The rows of a group lie close to one hidden flat surface of 9 dimensions, which may be shifted away from zero. Surfaces can cross.
In the rows, 100 means zero.
Known rows, each followed by its group:
88, 74, 118, 80, 130, 136, 123, 111, 85, 116, 110, 92, 90, 82, 114, 95, 127, 108, 101
Kan
114, 65, 136, 101, 86, 120, 138, 66, 117, 77, 100, 68, 88, 102, 58, 71, 135, 100, 78
Lurod
92, 124, 67, 83, 117, 101, 97, 110, 98, 102, 127, 118, 109, 99, 132, 135, 77, 113, 89
Migoz
84, 102, 107, 84, 125, 137, 153, 79, 137, 75, 117, 80, 96, 96, 76, 105, 165, 132, 105
Kan
93, 100, 83, 94, 96, 112, 150, 71, 92, 73, 120, 97, 107, 105, 77, 110, 120, 134, 92
Lurod
111, 107, 126, 85, 70, 139, 122, 74, 126, 125, 111, 116, 86, 89, 74, 100, 146, 118, 76
Kan
108, 90, 101, 102, 80, 86, 103, 109, 81, 109, 124, 74, 92, 104, 84, 108, 90, 96, 98
Migoz
113, 68, 125, 114, 92, 105, 86, 75, 106, 96, 81, 102, 100, 98, 121, 80, 94, 79, 70
Lurod
70, 123, 91, 109, 89, 122, 86, 89, 104, 61, 94, 75, 77, 95, 99, 82, 91, 65, 88
Kan
88, 98, 105, 114, 116, 100, 110, 108, 87, 80, 94, 77, 101, 92, 93, 91, 119, 103, 138
tebu
104, 85, 96, 77, 101, 118, 109, 95, 100, 109, 98, 94, 89, 101, 93, 100, 98, 105, 86
Migoz
142, 98, 114, 108, 85, 77, 119, 101, 84, 75, 108, 118, 115, 103, 65, 88, 75, 108, 95
tebu
123, 56, 118, 102, 103, 83, 115, 96, 104, 105, 99, 62, 103, 107, 80, 98, 121, 113, 118
tebu
122, 76, 117, 100, 80, 108, 113, 75, 98, 89, 75, 107, 98, 102, 69, 73, 98, 97, 85
Lurod
125, 69, 118, 84, 95, 104, 100, 75, 133, 118, 98, 123, 102, 114, 106, 92, 88, 91, 40
tebu
102, 120, 91, 104, 82, 99, 84, 91, 117, 91, 85, 105, 97, 105, 91, 96, 90, 91, 98
tebu
125, 85, 114, 83, 67, 100, 115, 104, 111, 123, 101, 67, 78, 107, 37, 95, 118, 109, 112
Kan
151, 74, 146, 98, 97, 103, 84, 120, 100, 128, 108, 87, 96, 80, 95, 95, 106, 97, 117
gekud
138, 73, 129, 104, 99, 96, 104, 105, 94, 109, 101, 90, 106, 90, 88, 96, 111, 113, 121
gekud
101, 70, 112, 50, 132, 130, 125, 121, 101, 133, 101, 104, 83, 100, 91, 90, 103, 104, 79
gekud
101, 53, 111, 92, 100, 113, 104, 93, 76, 115, 62, 88, 91, 97, 93, 74, 101, 93, 105
tebu
105, 115, 94, 75, 137, 84, 121, 133, 122, 53, 143, 86, 93, 117, 77, 96, 62, 83, 70
Kan
79, 116, 102, 126, 116, 79, 87, 112, 108, 96, 96, 104, 113, 102, 123, 100, 110, 93, 122
gekud
91, 122, 100, 110, 93, 96, 67, 106, 122, 97, 94, 89, 92, 99, 110, 99, 94, 78, 107
Kan
105, 101, 69, 96, 90, 92, 118, 77, 85, 80, 88, 125, 115, 113, 86, 106, 78, 120, 91
gekud
116, 91, 95, 117, 82, 89, 95, 89, 74, 93, 83, 101, 111, 97, 97, 99, 90, 109, 120
Kan
106, 117, 123, 126, 111, 82, 88, 119, 99, 77, 117, 98, 105, 93, 109, 89, 90, 79, 110
tebu
97, 90, 114, 117, 109, 90, 118, 89, 106, 87, 83, 106, 113, 106, 90, 82, 118, 105, 108
Lurod
105, 71, 98, 89, 116, 74, 112, 136, 56, 135, 140, 85, 106, 105, 115, 123, 80, 107, 103
Migoz
83, 93, 103, 107, 100, 105, 110, 87, 107, 96, 110, 81, 96, 103, 104, 100, 117, 95, 87
Lurod
89, 92, 96, 107, 73, 112, 119, 74, 83, 88, 98, 85, 91, 100, 79, 93, 113, 102, 92
Migoz
84, 96, 113, 99, 120, 72, 91, 138, 101, 135, 120, 108, 99, 115, 121, 97, 87, 74, 81
Lurod
118, 106, 109, 100, 86, 80, 96, 121, 95, 115, 113, 100, 98, 104, 79, 100, 86, 95, 104
gekud
77, 114, 89, 80, 121, 89, 91, 155, 87, 131, 120, 83, 83, 103, 102, 112, 90, 89, 124
tebu
110, 96, 100, 92, 105, 99, 99, 104, 97, 109, 97, 113, 106, 99, 101, 105, 97, 109, 106
Kan
119, 80, 89, 53, 105, 134, 106, 89, 114, 108, 89, 106, 86, 99, 89, 101, 87, 109, 74
Migoz
92, 101, 115, 92, 126, 73, 105, 140, 122, 114, 124, 86, 94, 117, 90, 95, 101, 83, 98
gekud
117, 69, 134, 116, 101, 102, 103, 77, 132, 78, 90, 64, 95, 100, 89, 79, 126, 89, 97
gekud
137, 99, 81, 91, 142, 85, 57, 100, 165, 77, 106, 72, 114, 105, 142, 142, 80, 110, 117
gekud
113, 71, 87, 101, 65, 113, 108, 59, 68, 98, 84, 107, 101, 98, 99, 97, 80, 105, 70
Lurod
113, 106, 80, 84, 89, 103, 83, 103, 90, 106, 70, 120, 99, 99, 88, 96, 74, 106, 113
Lurod
103, 69, 107, 96, 89, 87, 124, 103, 55, 123, 85, 129, 108, 109, 84, 79, 83, 102, 84
Migoz
121, 93, 137, 127, 102, 95, 102, 79, 109, 73, 118, 126, 116, 95, 128, 86, 87, 79, 50
tebu
83, 83, 102, 117, 81, 112, 63, 68, 137, 80, 58, 48, 75, 107, 101, 74, 110, 59, 98
gekud
99, 72, 106, 96, 153, 82, 123, 122, 90, 112, 126, 90, 121, 100, 134, 123, 113, 121, 116
Migoz
83, 79, 117, 103, 127, 122, 104, 86, 124, 92, 93, 75, 94, 93, 125, 93, 134, 94, 100
Migoz
95, 83, 92, 47, 120, 151, 102, 101, 106, 125, 102, 114, 77, 93, 122, 101, 82, 93, 50
Lurod
80, 90, 112, 130, 125, 57, 116, 126, 74, 108, 93, 108, 124, 111, 105, 89, 119, 107, 141
gekud
96, 94, 131, 85, 114, 120, 117, 105, 133, 100, 142, 77, 81, 99, 99, 95, 120, 83, 62
Migoz
103, 51, 154, 85, 126, 126, 124, 100, 105, 109, 109, 92, 87, 93, 108, 66, 114, 76, 53
tebu
99, 88, 129, 100, 133, 100, 109, 130, 90, 98, 115, 93, 98, 91, 109, 82, 102, 84, 101
tebu
100, 117, 102, 128, 66, 76, 94, 93, 79, 93, 126, 111, 107, 103, 105, 103, 77, 83, 72
Migoz
111, 105, 101, 83, 95, 94, 56, 130, 107, 147, 84, 133, 90, 105, 119, 95, 58, 72, 79
Kan
87, 94, 90, 108, 108, 119, 100, 69, 99, 80, 69, 112, 109, 94, 123, 97, 113, 111, 106
gekud
131, 99, 111, 92, 123, 102, 131, 94, 117, 64, 87, 118, 116, 102, 63, 85, 113, 129, 116
tebu
115, 54, 72, 92, 88, 97, 75, 93, 63, 125, 80, 60, 96, 96, 121, 125, 77, 111, 127
Lurod
57, 128, 79, 127, 120, 86, 100, 101, 93, 87, 98, 115, 119, 101, 133, 111, 116, 108, 125
Migoz
85, 105, 89, 107, 75, 84, 130, 96, 86, 95, 118, 75, 96, 113, 59, 104, 116, 110, 107
Lurod
108, 80, 80, 104, 103, 68, 77, 109, 107, 88, 57, 60, 98, 118, 74, 92, 83, 94, 145
Kan
112, 95, 122, 100, 105, 103, 92, 107, 110, 101, 110, 101, 95, 93, 106, 89, 92, 81, 84
Kan

New rows. What belongs after each?
109, 76, 113, 109, 117, 93, 80, 104, 108, 113, 74, 94, 107, 95, 121, 95, 111, 101, 128
Kan
116, 85, 104, 68, 110, 121, 96, 110, 109, 120, 101, 93, 85, 93, 94, 104, 97, 103, 97
gekud
134, 65, 133, 114, 73, 79, 132, 79, 93, 88, 113, 89, 105, 113, 58, 78, 102, 99, 72
Lurod
89, 110, 88, 111, 87, 89, 99, 100, 86, 100, 97, 95, 103, 104, 95, 105, 98, 102, 113
Migoz
74, 95, 97, 93, 115, 86, 105, 122, 90, 118, 91, 113, 99, 116, 98, 84, 89, 87, 92
gekud
125, 96, 121, 109, 136, 75, 75, 132, 106, 118, 107, 125, 124, 93, 142, 111, 90, 101, 114
gekud
96, 109, 115, 122, 133, 106, 76, 98, 116, 72, 61, 131, 114, 88, 136, 75, 97, 81, 109
tebu
75, 118, 75, 117, 98, 77, 76, 102, 83, 111, 97, 127, 112, 107, 141, 114, 71, 90, 91
Lurod
127, 93, 92, 91, 108, 68, 110, 124, 88, 107, 141, 81, 111, 107, 89, 132, 86, 122, 116
Migoz
140, 120, 107, 157, 57, 51, 94, 62, 106, 52, 91, 126, 134, 110, 77, 93, 86, 106, 102
Migoz
114, 96, 117, 103, 119, 88, 70, 127, 115, 119, 99, 102, 102, 96, 125, 100, 92, 84, 107
gekud
92, 128, 97, 81, 94, 119, 113, 107, 109, 109, 127, 109, 89, 95, 87, 114, 111, 110, 88
Kan
107, 143, 46, 92, 82, 90, 81, 101, 100, 88, 133, 94, 104, 99, 109, 155, 67, 117, 106
Migoz
89, 109, 104, 92, 116, 93, 146, 98, 100, 94, 133, 139, 115, 115, 95, 100, 100, 110, 54
Lurod
138, 75, 110, 99, 50, 96, 91, 77, 92, 115, 67, 111, 96, 106, 63, 80, 82, 95, 85
Kan
99, 91, 103, 108, 97, 91, 91, 108, 88, 105, 96, 94, 99, 100, 106, 94, 94, 89, 104
tebu
93, 105, 107, 67, 89, 159, 103, 115, 83, 137, 99, 87, 67, 68, 86, 102, 132, 111, 123
gekud
142, 71, 138, 117, 99, 75, 95, 116, 113, 83, 80, 47, 96, 100, 49, 72, 117, 94, 155
tebu
129, 96, 93, 96, 83, 91, 127, 94, 68, 91, 112, 117, 113, 100, 75, 107, 84, 125, 99
Kan
115, 89, 108, 111, 112, 74, 65, 110, 119, 102, 88, 98, 108, 107, 123, 98, 79, 81, 104
gekud
72, 103, 92, 114, 90, 95, 95, 99, 97, 103, 97, 75, 91, 104, 95, 96, 113, 89, 110
Lurod
146, 104, 109, 95, 92, 85, 94, 110, 120, 89, 92, 96, 105, 102, 60, 97, 93, 110, 124
Lurod
96, 113, 115, 117, 96, 105, 112, 92, 95, 90, 105, 117, 109, 91, 99, 93, 120, 105, 99
gekud
126, 67, 112, 122, 149, 76, 118, 89, 96, 77, 88, 117, 147, 96, 134, 113, 122, 143, 138
gekud
115, 102, 95, 87, 144, 72, 94, 124, 125, 89, 104, 109, 116, 116, 110, 108, 77, 100, 104
Kan
138, 88, 99, 105, 90, 81, 83, 97, 105, 94, 122, 70, 103, 100, 103, 122, 81, 102, 105
Migoz
145, 93, 133, 93, 77, 144, 102, 78, 111, 94, 111, 76, 84, 68, 81, 100, 131, 113, 106
gekud
98, 86, 114, 87, 95, 105, 105, 107, 89, 121, 115, 107, 90, 102, 102, 87, 85, 79, 62
Migoz
91, 110, 126, 121, 111, 70, 137, 131, 74, 107, 128, 108, 115, 103, 74, 93, 132, 115, 132
gekud
113, 89, 112, 102, 127, 90, 105, 105, 115, 90, 105, 88, 109, 100, 104, 101, 110, 108, 112
Kan
109, 102, 109, 91, 112, 111, 107, 91, 119, 106, 99, 133, 110, 99, 111, 102, 107, 111, 81
Kan
96, 83, 99, 91, 107, 112, 121, 92, 104, 94, 101, 75, 94, 99, 86, 103, 124, 114, 111
Migoz
76, 92, 79, 94, 93, 134, 73, 82, 86, 109, 83, 92, 86, 89, 146, 106, 84, 82, 81
Migoz
54, 102, 87, 124, 52, 82, 147, 80, 60, 93, 99, 81, 93, 122, 43, 80, 127, 102, 102
Lurod
94, 67, 112, 108, 103, 66, 131, 112, 67, 117, 75, 109, 112, 120, 66, 71, 110, 109, 121
Lurod
116, 98, 96, 108, 53, 101, 98, 88, 56, 91, 98, 100, 93, 93, 76, 87, 65, 88, 87
Kan
80, 111, 103, 117, 108, 112, 116, 91, 89, 89, 94, 103, 107, 87, 106, 99, 137, 119, 131
gekud
70, 122, 82, 108, 111, 82, 105, 107, 91, 107, 117, 138, 116, 112, 131, 112, 84, 98, 73
Lurod
109, 130, 86, 112, 74, 96, 82, 97, 97, 94, 103, 106, 103, 93, 98, 115, 93, 105, 115
gekud
117, 117, 120, 128, 78, 96, 73, 91, 104, 89, 112, 114, 105, 88, 123, 97, 85, 77, 84
Kan
119, 100, 82, 97, 69, 82, 131, 93, 80, 88, 127, 76, 102, 110, 51, 119, 97, 128, 110
Lurod
87, 97, 102, 75, 124, 105, 95, 130, 104, 129, 92, 118, 91, 106, 106, 89, 91, 89, 91
Lurod
64, 109, 99, 81, 107, 126, 147, 92, 109, 89, 110, 99, 84, 107, 72, 83, 128, 102, 75
gekud
82, 120, 83, 86, 107, 116, 78, 92, 147, 130, 64, 122, 99, 105, 110, 109, 129, 114, 114
Kan
114, 116, 95, 78, 102, 136, 72, 103, 125, 107, 106, 85, 84, 79, 116, 121, 104, 105, 110
gekud
106, 94, 82, 97, 113, 95, 98, 87, 106, 86, 85, 110, 113, 106, 113, 109, 87, 111, 99
gekud
57, 89, 118, 123, 100, 89, 97, 103, 107, 109, 111, 60, 86, 110, 112, 88, 128, 71, 94
Lurod
96, 107, 86, 77, 99, 109, 116, 107, 90, 109, 118, 111, 93, 103, 93, 109, 88, 104, 76
Migoz
110, 122, 121, 108, 110, 112, 92, 107, 120, 97, 122, 109, 105, 81, 118, 109, 119, 103, 106
gekud
48, 66, 85, 84, 98, 137, 71, 115, 68, 148, 78, 35, 57, 88, 125, 98, 111, 72, 120
Migoz
117, 85, 109, 89, 92, 108, 112, 93, 105, 96, 90, 96, 95, 102, 72, 87, 102, 104, 96
Lurod
107, 154, 124, 114, 101, 96, 109, 109, 127, 84, 153, 138, 111, 93, 105, 107, 107, 96, 72
gekud
73, 88, 129, 117, 101, 111, 107, 80, 116, 86, 82, 104, 91, 107, 102, 61, 120, 66, 65
gekud
107, 108, 110, 116, 89, 78, 108, 96, 111, 88, 120, 96, 107, 109, 90, 100, 99, 94, 87
Lurod
115, 92, 100, 105, 94, 76, 93, 96, 123, 104, 110, 76, 105, 110, 95, 117, 106, 105, 105
tebu
101, 91, 94, 68, 115, 99, 143, 106, 116, 90, 125, 82, 94, 116, 58, 106, 109, 118, 88
gekud
60, 117, 68, 96, 101, 122, 92, 101, 82, 95, 78, 83, 85, 93, 106, 100, 103, 97, 125
Kan
85, 127, 93, 110, 87, 106, 116, 116, 70, 81, 141, 52, 87, 86, 80, 119, 119, 110, 138
Kan
75, 101, 90, 80, 75, 106, 114, 110, 81, 124, 105, 92, 76, 111, 69, 91, 92, 88, 80
Lurod
116, 93, 125, 97, 109, 104, 72, 100, 141, 146, 83, 129, 108, 97, 127, 105, 126, 107, 102
Kan
91, 78, 115, 117, 87, 124, 81, 80, 91, 103, 63, 82, 89, 85, 114, 81, 121, 88, 113
Kan
46, 120, 111, 74, 114, 130, 105, 142, 82, 149, 104, 125, 75, 91, 105, 80, 115, 78, 90
gekud
99, 93, 114, 93, 85, 141, 131, 71, 98, 99, 101, 98, 90, 86, 82, 95, 140, 119, 90
Kan
105, 87, 90, 106, 123, 106, 97, 81, 110, 79, 92, 78, 112, 94, 123, 118, 117, 122, 128
Lurod
102, 102, 86, 109, 80, 88, 67, 100, 97, 110, 64, 93, 96, 103, 97, 96, 87, 92, 127
Kan
92, 113, 115, 76, 110, 95, 65, 155, 128, 143, 102, 84, 67, 105, 92, 88, 88, 61, 102
Lurod
59, 103, 63, 110, 103, 103, 69, 86, 119, 85, 58, 61, 86, 110, 116, 100, 107, 85, 127
gekud
107, 89, 95, 108, 102, 87, 80, 104, 94, 90, 76, 96, 104, 104, 104, 89, 75, 88, 110
Kan
110, 57, 136, 119, 110, 89, 113, 83, 103, 95, 86, 100, 112, 105, 107, 74, 114, 90, 82
Lurod
84, 120, 87, 128, 100, 98, 88, 100, 72, 72, 106, 82, 106, 86, 124, 110, 98, 100, 132
Kan
130, 90, 97, 108, 80, 82, 101, 94, 82, 111, 89, 105, 115, 100, 85, 110, 96, 124, 123
Kan
102, 93, 77, 77, 119, 80, 69, 115, 129, 109, 88, 106, 95, 125, 116, 101, 49, 74, 67
gekud
